The rows of each matrix lie in a flat space through zero, up to rounding. After each matrix: how many dimensions does the smallest such space have?
In the rows, zero is written as 128.

[[ 95 110  92 166  80 152 153 152 166  71 184 150 112 196 109 207 141 117
  159 134 126]
 [110 115 149 121 146 143  90 150 151  81 139 124 140 175 143 127  97 109
  141 195 118]
 [ 92 149 113 118  95 111 202  77 177 151 121 213 120 144 101 151 136 115
  135 107 125]
 [166 121 118  47 148 152  96 165 159 218 102  57 132  87 214 190 134 121
  153 165 142]
 [ 80 146  95 148  96  88 175 120 148 148 116  94 125 111  83  97 101 202
  135  68 130]
 [152 143 111 152  88  92 148 176 101 182 118 104 109  99  99 163 124 127
  152  77 164]
 [153  90 202  96 175 148  80 200  89 150 165 149  39  75 138 161 137 121
  136 150 125]
 [152 150  77 165 120 176 200  65  99 165  54 139 123 158 128 126 140  88
  108 156 140]
 [166 151 177 159 148 101  89  99 140  73 100 109  75  72 118 119 123  48
   74 125 119]
 [ 71  81 151 218 148 182 150 165  73 102 110 108  86 160  78  62 130 136
   84 182 121]
 [184 139 121 102 116 118 165  54 100 110 117 107  92 173 117 206 165  29
  135 108 188]
 [150 124 213  57  94 104 149 139 109 108 107  49 135  90 180 122 133  93
  153 189 103]
 [112 140 120 132 125 109  39 123  75  86  92 135  22 118  90  94 165  79
  144 141 183]
 [196 175 144  87 111  99  75 158  72 160 173  90 118 166 109 113 145 147
  100  58 131]
 [109 143 101 214  83  99 138 128 118  78 117 180  90 109  92 134 153 110
  113  48  83]
 [207 127 151 190  97 163 161 126 119  62 206 122  94 113 134  34  84 132
  124 176 195]
 [141  97 136 134 101 124 137 140 123 130 165 133 165 145 153  84 170  95
  117 113 180]
 [117 109 115 121 202 127 121  88  48 136  29  93  79 147 110 132  95 109
  160 142 156]
 [159 141 135 153 135 152 136 108  74  84 135 153 144 100 113 124 117 160
  135 152  91]
 [134 195 107 165  68  77 150 156 125 182 108 189 141  58  48 176 113 142
  152 102 137]
 [126 118 125 142 130 164 125 140 119 121 188 103 183 131  83 195 180 156
   91 137 123]]

16

[[164 175 153 134 139 122 109 116 132 136 140 107 122 130 143  98 142 129
  149 151 115]
 [175 180 123 135 134 118 118 124 134 136 125 102 113 143 138 131 133 151
  109 153 113]
 [153 123 133 131 139 141 125 125 140 129 119 121 138 129 123 101 125 126
  126 143 119]
 [134 135 131 132 129 120 128 126 124 133 125 124 129 133 133 129 127 130
  135 123 126]
 [139 134 139 129 136 134 119 122 127 126 135 127 131 127 128 116 136 121
  141 140 129]
 [122 118 141 120 134 152 117 129 133 114 146 137 131 114 120 107 141 111
  137 148 134]
 [109 118 125 128 119 117 136 129 128 135 120 131 129 125 130 131 119 130
  130 107 127]
 [116 124 125 126 122 129 129 118 146 137 121 128 128 114 124 112 121 131
  121 126 120]
 [132 134 140 124 127 133 128 146 137 125 134 120 125 125 135 101 128 123
  127 133 121]
 [136 136 129 133 126 114 135 137 125 135 119 119 128 138 138 128 120 134
  128 115 122]
 [140 125 119 125 135 146 120 121 134 119 130 131 128 125 116 130 134 129
  114 152 131]
 [107 102 121 124 127 137 131 128 120 119 131 145 133 123 118 144 129 120
  129 122 141]
 [122 113 138 129 131 131 129 128 125 128 128 133 138 125 128 116 127 117
  145 120 130]
 [130 143 129 133 127 114 125 114 125 138 125 123 125 130 133 134 128 134
  136 122 125]
 [143 138 123 133 128 120 130 124 135 138 116 118 128 133 131 124 121 139
  120 128 118]
 [ 98 131 101 129 116 107 131 112 101 128 130 144 116 134 124 203 132 140
  123 107 149]
 [142 133 125 127 136 141 119 121 128 120 134 129 127 128 121 132 137 127
  123 150 132]
 [129 151 126 130 121 111 130 131 123 134 129 120 117 134 139 140 127 138
  125 120 124]
 [149 109 126 135 141 137 130 121 127 128 114 129 145 136 120 123 123 125
  131 132 128]
 [151 153 143 123 140 148 107 126 133 115 152 122 120 122 128 107 150 120
  132 168 128]
 [115 113 119 126 129 134 127 120 121 122 131 141 130 125 118 149 132 124
  128 128 140]]

6

[[160 142 124  92 177 174 120  97  86 112 121 134 132 101  85 133 126 120
  123  80  90]
 [142 217 109 157 144 107 114 131 140 145  99 143  90  92 128 148 147 186
   81 178 114]
 [124 109 125 158  89  95 143 165 160 183 118 148 151 151 153 135 129 171
  114 128 148]
 [ 92 157 158 156 165 179 134 110 130 128  78 142 150 142 118 121 100 101
  129 131  88]
 [177 144  89 165  95 108 126 137 150 141 110 126 111 154 181 131 137 155
   93 108 183]
 [174 107  95 179 108  48 103  80 156 164 104  75 154 106 179 118 181 102
  157  96 128]
 [120 114 143 134 126 103  93 122 132 132 147 116 130  91 118 123 164 137
  150 101 126]
 [ 97 131 165 110 137  80 122 152 135 121 149  86 166  95 113 157 150 120
  128 204  91]
 [ 86 140 160 130 150 156 132 135 113 118 168 121 190 140 120 104 130  94
  159 185  77]
 [112 145 183 128 141 164 132 121 118 157 160 105 141 143 130  99 147 137
  131 110 143]
 [121  99 118  78 110 104 147 149 168 160 183  98 109 124 100 167 120 113
  148 141 138]
 [134 143 148 142 126  75 116  86 121 105  98  66 151  92 129 109 138  88
  203 106 121]
 [132  90 151 150 111 154 130 166 190 141 109 151 148 126 150 157 141 116
   65 169 124]
 [101  92 151 142 154 106  91  95 140 143 124  92 126 114 142 139 173 102
  104 119 115]
 [ 85 128 153 118 181 179 118 113 120 130 100 129 150 142  93 134 111  88
  121  86  88]
 [133 148 135 121 131 118 123 157 104  99 167 109 157 139 134 183  97 168
  137 146 133]
 [126 147 129 100 137 181 164 150 130 147 120 138 141 173 111  97 118 100
   93 122 131]
 [120 186 171 101 155 102 137 120  94 137 113  88 116 102  88 168 100 185
  150  97 134]
 [123  81 114 129  93 157 150 128 159 131 148 203  65 104 121 137  93 150
  153 170 130]
 [ 80 178 128 131 108  96 101 204 185 110 141 106 169 119  86 146 122  97
  170 137 120]
 [ 90 114 148  88 183 128 126  91  77 143 138 121 124 115  88 133 131 134
  130 120  81]]

14

[[146 129 129 130 131 120 137 136 135 137 140 126 119 119 127 121 106 102
  138 141 111]
 [129 144 113 120 148 127 128 115 130 120 126 128 145 133 113 119 120 106
  113 114 140]
 [129 113 124 130 121 137 145 122 125 139  98 142 116 133 124 122 138 121
  139 123 104]
 [130 120 130 139 119  99 129 131 135 142 113 149 111 123 117 140 134 123
  150 149  96]
 [131 148 121 119 129 104 129 105 117 119 153 149 139 114 129 115 132 158
  129 152 112]
 [120 127 137  99 104 123 116 147 122 131 129 148 141 127 130  96 123 138
  123 116 116]
 [137 128 145 129 129 116 177 135 139 119 112 133 136  86 120 151 127 144
  124 122 123]
 [136 115 122 131 105 147 135 130 115 136 122 120 133 156 121 130 122 125
  136 121 136]
 [135 130 125 135 117 122 139 115 120 123 137 123 143 132 140 120 133 134
  132 116 121]
 [137 120 139 142 119 131 119 136 123 148 133 137 125 122 134 144 139 147
  134 144 116]
 [140 126  98 113 153 129 112 122 137 133 166 106 139 153 131 100  97 126
  106 129 117]
 [126 128 142 149 149 148 133 120 123 137 106 141 125 129 131 136 149 125
  131 133 129]
 [119 145 116 111 139 141 136 133 143 125 139 125 150 120 141 133 127 132
  128 123 132]
 [119 133 133 123 114 127  86 156 132 122 153 129 120 162 137 118 129 127
  163 139 128]
 [127 113 124 117 129 130 120 121 140 134 131 131 141 137 145 123 135 138
  122 132 137]
 [121 119 122 140 115  96 151 130 120 144 100 136 133 118 123 135 144 115
  157 131 113]
 [106 120 138 134 132 123 127 122 133 139  97 149 127 129 135 144 149 142
  127 146 124]
 [102 106 121 123 158 138 144 125 134 147 126 125 132 127 138 115 142 207
  111 141 101]
 [138 113 139 150 129 123 124 136 132 134 106 131 128 163 122 157 127 111
  139 145 136]
 [141 114 123 149 152 116 122 121 116 144 129 133 123 139 132 131 146 141
  145 160 116]
 [111 140 104  96 112 116 123 136 121 116 117 129 132 128 137 113 124 101
  136 116 121]]

17

[[144 142 131 145 123 134 133 136 131 126 142 147 143 133 126 138 130 146
  119 106 132]
 [142 202 111 135 129 120 127 145 131 126 126 140 133 161 137 114 123 137
  109  96 126]
 [131 111 147 147 105 139 110 150 108 152 124 140 116 115 106 164 128 125
  153 121 129]
 [145 135 147  77 101  80 146 134 114 103 129  74 132 152 114 106 155 116
  150 135 140]
 [123 129 105 101  93 115 181 113 131 165  98 143 158 149 115 151  80 136
  140 120 118]
 [134 120 139  80 115 112 135 134 119  76 122  81 127 139 109 136 143 111
  146 124 144]
 [133 127 110 146 181 135 147 182 122 131 142 127 112 108 146 140 152 124
   96  89 162]
 [136 145 150 134 113 134 182  87 140 137 121 111 141 155 145 110  99 180
   92 121 132]
 [131 131 108 114 131 119 122 140 145 119 124 120 139 129 122 109 141 123
  133 140 130]
 [126 126 152 103 165  76 131 137 119 118 142  97 115 128 109  85 138  93
   98 121 141]
 [142 126 124 129  98 122 142 121 124 142 170 129 144 128 116 151 118 120
  128 127 134]
 [147 140 140  74 143  81 127 111 120  97 129 104 122 156 128 106 132 112
  117 118 124]
 [143 133 116 132 158 127 112 141 139 115 144 122 117 116 143 121 155 135
  111 108 143]
 [133 161 115 152 149 139 108 155 129 128 128 156 116 145 148 118 136 142
  114 120 131]
 [126 137 106 114 115 109 146 145 122 109 116 128 143 148 143 127 146 132
  138 119 126]
 [138 114 164 106 151 136 140 110 109  85 151 106 121 118 127 148 129 107
  122 117 135]
 [130 123 128 155  80 143 152  99 141 138 118 132 155 136 146 129 124 177
  127 134 111]
 [146 137 125 116 136 111 124 180 123  93 120 112 135 142 132 107 177 121
  134 131 129]
 [119 109 153 150 140 146  96  92 133  98 128 117 111 114 138 122 127 134
   98 129 110]
 [106  96 121 135 120 124  89 121 140 121 127 118 108 120 119 117 134 131
  129 147 139]
 [132 126 129 140 118 144 162 132 130 141 134 124 143 131 126 135 111 129
  110 139 125]]

15

[[145 153  96  93 132 141 119 133 138 169 134 118 142 170 107 107 100  88
  168  99 132]
 [153  65 156 191 159 136 147 127 113 128  86 157 121 102 121 140 140 137
  122 127 179]
 [ 96 156 128  76 134 108 124 152 184 167 120  88 185  97 116 113 120 118
  127 135 116]
 [ 93 191  76  76 117 150 104 114 128 105 139 118 125 103 131 126  99 104
  137 147 123]
 [132 159 134 117  88 169 108 151 169 136 146 125 144 105  94 127  90 111
  148  76  93]
 [141 136 108 150 169 143 122 120 100 123 128 142  70 114 156 137 103 109
  140 119 137]
 [119 147 124 104 108 122 120 126 168 156 133 141 155 172  89 137 139 129
  141 140 140]
 [133 127 152 114 151 120 126  89  65 147 138 143 142 136 134 117 120 146
  111 127 160]
 [138 113 184 128 169 100 168  65 160 144 106  99 179 138 145 118 150 118
  140 135 126]
 [169 128 167 105 136 123 156 147 144 147 146 103 143 108  91 152  71 142
  141  82  62]
 [134  86 120 139 146 128 133 138 106 146  65 141 126  86 126  74 132 108
  105  99 134]
 [118 157  88 118 125 142 141 143  99 103 141 167 122 153 159 137 167 153
  140 159 145]
 [142 121 185 125 144  70 155 142 179 143 126 122 160 126 152 104 137 110
  104 133  84]
 [170 102  97 103 105 114 172 136 138 108  86 153 126  31 148 112 126 157
  126 115 143]
 [107 121 116 131  94 156  89 134 145  91 126 159 152 148 117 120 146 115
   85 130 125]
 [107 140 113 126 127 137 137 117 118 152  74 137 104 112 120  71 158 109
  139 102 107]
 [100 140 120  99  90 103 139 120 150  71 132 167 137 126 146 158 214 169
   90 188 169]
 [ 88 137 118 104 111 109 129 146 118 142 108 153 110 157 115 109 169  94
  127 126  89]
 [168 122 127 137 148 140 141 111 140 141 105 140 104 126  85 139  90 127
  145 108 127]
 [ 99 127 135 147  76 119 140 127 135  82  99 159 133 115 130 102 188 126
  108 169 137]
 [132 179 116 123  93 137 140 160 126  62 134 145  84 143 125 107 169  89
  127 137 128]]

17

[[ 20 135 163 183 105 141 154 109 168 167  57 161 130 133  85  94 163 202
  192  99  84]
 [135 128 129 126 153 116 107 140 129 102 142 115 122 113 136 102 114 134
  132 130 119]
 [163 129 144  45 115 109  71 126  84 110 110  76 173 164 101 160 128  72
  136 121 200]
 [183 126  45 148 192  35  79 107 132  89 194  87 151 143 155  89 149  92
  110 134 165]
 [105 153 115 192 105 164 204 121 124 157 140 166 154 113 147 138 160 126
   81 132 105]
 [141 116 109  35 164 111  62 134 123  94 143  99 108 154  79 103 116  92
  165 128 162]
 [154 107  71  79 204  62  71 132 148  82 176  97  99 130 110  66  98 119
  139 128 154]
 [109 140 126 107 121 134 132 130 114 123 126 128 142 137 117 144 138 111
  121 118 142]
 [168 129  84 132 124 123 148 114 119 141 164 134 136 143 144 155 146  86
   88 142 153]
 [167 102 110  89 157  94  82 123 141 118 139 104 105 141 111 103 106 123
  150 136 152]
 [ 57 142 110 194 140 143 176 126 164 139 133 175 106 109 128  93 152 173
  134 119  70]
 [161 115  76  87 166  99  97 128 134 104 175 119  98 142 125 121 121  96
  124 137 149]
 [130 122 173 151 154 108  99 142 136 105 106  98 140  90 132  62  91 178
  151 125 107]
 [133 113 164 143 113 154 130 137 143 141 109 142  90 112 141 135 106 162
  148 138  91]
 [ 85 136 101 155 147  79 110 117 144 111 128 125 132 141 133 120 156 144
  147 105 125]
 [ 94 102 160  89 138 103  66 144 155 103  93 121  62 135 120 138  96 177
  199 108 107]
 [163 114 128 149 160 116  98 138 146 106 152 121  91 106 156  96 106 148
  143 146  95]
 [202 134  72  92 126  92 119 111  86 123 173  96 178 162 144 177 148  41
   67 137 209]
 [192 132 136 110  81 165 139 121  88 150 134 124 151 148 147 199 143  67
   94 151 158]
 [ 99 130 121 134 132 128 128 118 142 136 119 137 125 138 105 108 146 137
  151 122 121]
 [ 84 119 200 165 105 162 154 142 153 152  70 149 107  91 125 107  95 209
  158 121  75]]

8

[[132 130 105 110 160 120  92 113 119 131 160 141  87 182 140 197 157 123
  156 127 102]
 [130 123 126 143 142 144 132 135  92  99 104 139 125 105 120 110 102 111
  102 137 152]
 [105 126 112 149 171 148 122 129 131  67 109 134 144 120 122 147 134 176
  116 132 108]
 [110 143 149 134 125 152  94 134 101  91 125 133 131 133 156 100 128 112
  141 105 182]
 [160 142 171 125 105 106 141 110 139 158  99  94 153 161 165 109  93 168
  106 122  54]
 [120 144 148 152 106  96 156 171 156 131 141  65 162 130 133 120 118 123
   89  80  90]
 [ 92 132 122  94 141 156 120 108 133  63 150 140 152 146 124 186 134 143
  136 110 191]
 [113 135 129 134 110 171 108 131  95 138  99 155 111 122 146 106 140 130
  159 105 151]
 [119  92 131 101 139 156 133  95 126  60 100 160 111 142 141 159  99 136
  162 150 158]
 [131  99  67  91 158 131  63 138  60 169 189 128 138 148 119 113 180 124
  135 112  89]
 [160 104 109 125  99 141 150  99 100 189  50 156 137 117 146  69  86 131
   72 114 114]
 [141 139 134 133  94  65 140 155 160 128 156 143 106  98  84 127 125 106
  143 180 146]
 [ 87 125 144 131 153 162 152 111 111 138 137 106 108 126 149 134 112 109
  134  85  88]
 [182 105 120 133 161 130 146 122 142 148 117  98 126 150 126 159 130 113
  109 159 112]
 [140 120 122 156 165 133 124 146 141 119 146  84 149 126 130 107 146 119
  114 135 125]
 [197 110 147 100 109 120 186 106 159 113  69 127 134 159 107 224  83 175
  121 193  97]
 [157 102 134 128  93 118 134 140  99 180  86 125 112 130 146  83 106 140
  140 126  37]
 [123 111 176 112 168 123 143 130 136 124 131 106 109 113 119 175 140  69
  133 116 133]
 [156 102 116 141 106  89 136 159 162 135  72 143 134 109 114 121 140 133
  102 128 115]
 [127 137 132 105 122  80 110 105 150 112 114 180  85 159 135 193 126 116
  128 123 137]
 [102 152 108 182  54  90 191 151 158  89 114 146  88 112 125  97  37 133
  115 137 110]]

14

[[127 124 121 138 123 130 134 116 126 130 131 129 122 128 124 127 130 129
  123 132 136]
 [124 114 106 159 114 135 151  93 122 140 139 126 106 126 111 128 132 130
  114 145 153]
 [121 106  86 177 111 142 177  82 116 171 145 110  84 117  85 137 128 126
  111 168 162]
 [138 159 177  60 159 113  78 206 140 102 105 132 176 133 164 129 119 124
  159  92  74]
 [123 114 111 159 107 132 139  81 126 117 139 141 115 133 128 118 138 135
  107 131 159]
 [130 135 142 113 132 123 110 139 133 109 123 137 144 133 145 123 130 130
  132 112 119]
 [134 151 177  78 139 110  64 163 144  58 111 163 184 147 189 109 135 135
  139  71  99]
 [116  93  82 206  81 139 163  19 120 115 155 151  90 135 116 109 150 141
   81 144 200]
 [126 122 116 140 126 133 144 120 124 146 132 119 114 123 112 133 126 126
  126 143 135]
 [130 140 171 102 117 109  58 115 146  22 119 191 185 159 208  91 150 145
  116  57 128]
 [131 139 145 105 139 123 111 155 132 119 120 130 145 130 141 128 125 127
  139 115 109]
 [129 126 110 132 141 137 163 151 119 191 130  88 101 109  83 152 112 116
  142 167 117]
 [122 106  84 176 115 144 184  90 114 185 145 101  79 113  76 142 124 123
  116 176 158]
 [128 126 117 133 133 133 147 135 123 159 130 109 113 119 106 139 121 123
  133 148 126]
 [124 111  85 164 128 145 189 116 112 208 141  83  76 106  64 154 115 117
  128 186 142]
 [127 128 137 129 118 123 109 109 133  91 128 152 142 139 154 113 138 136
  118 106 138]
 [130 132 128 119 138 130 135 150 126 150 125 112 124 121 115 138 120 122
  138 138 115]
 [129 130 126 124 135 130 135 141 126 145 127 116 123 123 117 136 122 124
  135 137 121]
 [123 114 111 159 107 132 139  81 126 116 139 142 116 133 128 118 138 135
  107 130 159]
 [132 145 168  92 131 112  71 144 143  57 115 167 176 148 186 106 138 137
  130  75 112]
 [136 153 162  74 159 119  99 200 135 128 109 117 158 126 142 138 115 121
  159 112  79]]

2

[[130 125 125 131 120 136 123  97 143 121 104 112 134 114 113 109 122 112
  134 135 148]
 [125 100 126 133 163 135 129 132 151 121 123 152 156 122 113 128 132 109
  156 145 143]
 [125 126  87 153 136 115 126 117 126 168 145 103  90 135 131 158 150 121
  123 124 103]
 [131 133 153 121 126 130 123 127 125 113 130 130 115 108 158 122  98 135
  127 137 123]
 [120 163 136 126 111 134 128  96 162 112 122 149 122  96 144  86 144 136
  132 131  98]
 [136 135 115 130 134 128 128 116 127 139 118 126 123 128 123 124 131 126
  137 115 118]
 [123 129 126 123 128 128 119 110 141 130 110 148 143 122 106  98 132 137
  142 103 125]
 [ 97 132 117 127  96 116 110 104 173 119 117 141 140  91 132  98 128 153
  123 150 129]
 [143 151 126 125 162 127 141 173 104 115 112 161 124 119 118 147 126 121
  140 141 108]
 [121 121 168 113 112 139 130 119 115 100 128 122 132 111 137 117 110 128
  123 142 143]
 [104 123 145 130 122 118 110 117 112 128 125 128 103  99 120 123 117 145
  117 134 125]
 [112 152 103 130 149 126 148 141 161 122 128 126 135 108 137 124 180 117
  134 159 139]
 [134 156  90 115 122 123 143 140 124 132 103 135 130 130  96 125 154 119
  138  80 109]
 [114 122 135 108  96 128 122  91 119 111  99 108 130  86 124 109 104 137
  132 133 140]
 [113 113 131 158 144 123 106 132 118 137 120 137  96 124  70 137 131 105
  117 121 130]
 [109 128 158 122  86 124  98  98 147 117 123 124 125 109 137  86  97 159
  106 121 145]
 [122 132 150  98 144 131 132 128 126 110 117 180 154 104 131  97 126 154
  161 103 103]
 [112 109 121 135 136 126 137 153 121 128 145 117 119 137 105 159 154 101
  119 127 141]
 [134 156 123 127 132 137 142 123 140 123 117 134 138 132 117 106 161 119
  133 121 127]
 [135 145 124 137 131 115 103 150 141 142 134 159  80 133 121 121 103 127
  121  47  85]
 [148 143 103 123  98 118 125 129 108 143 125 139 109 140 130 145 103 141
  127  85  71]]

12
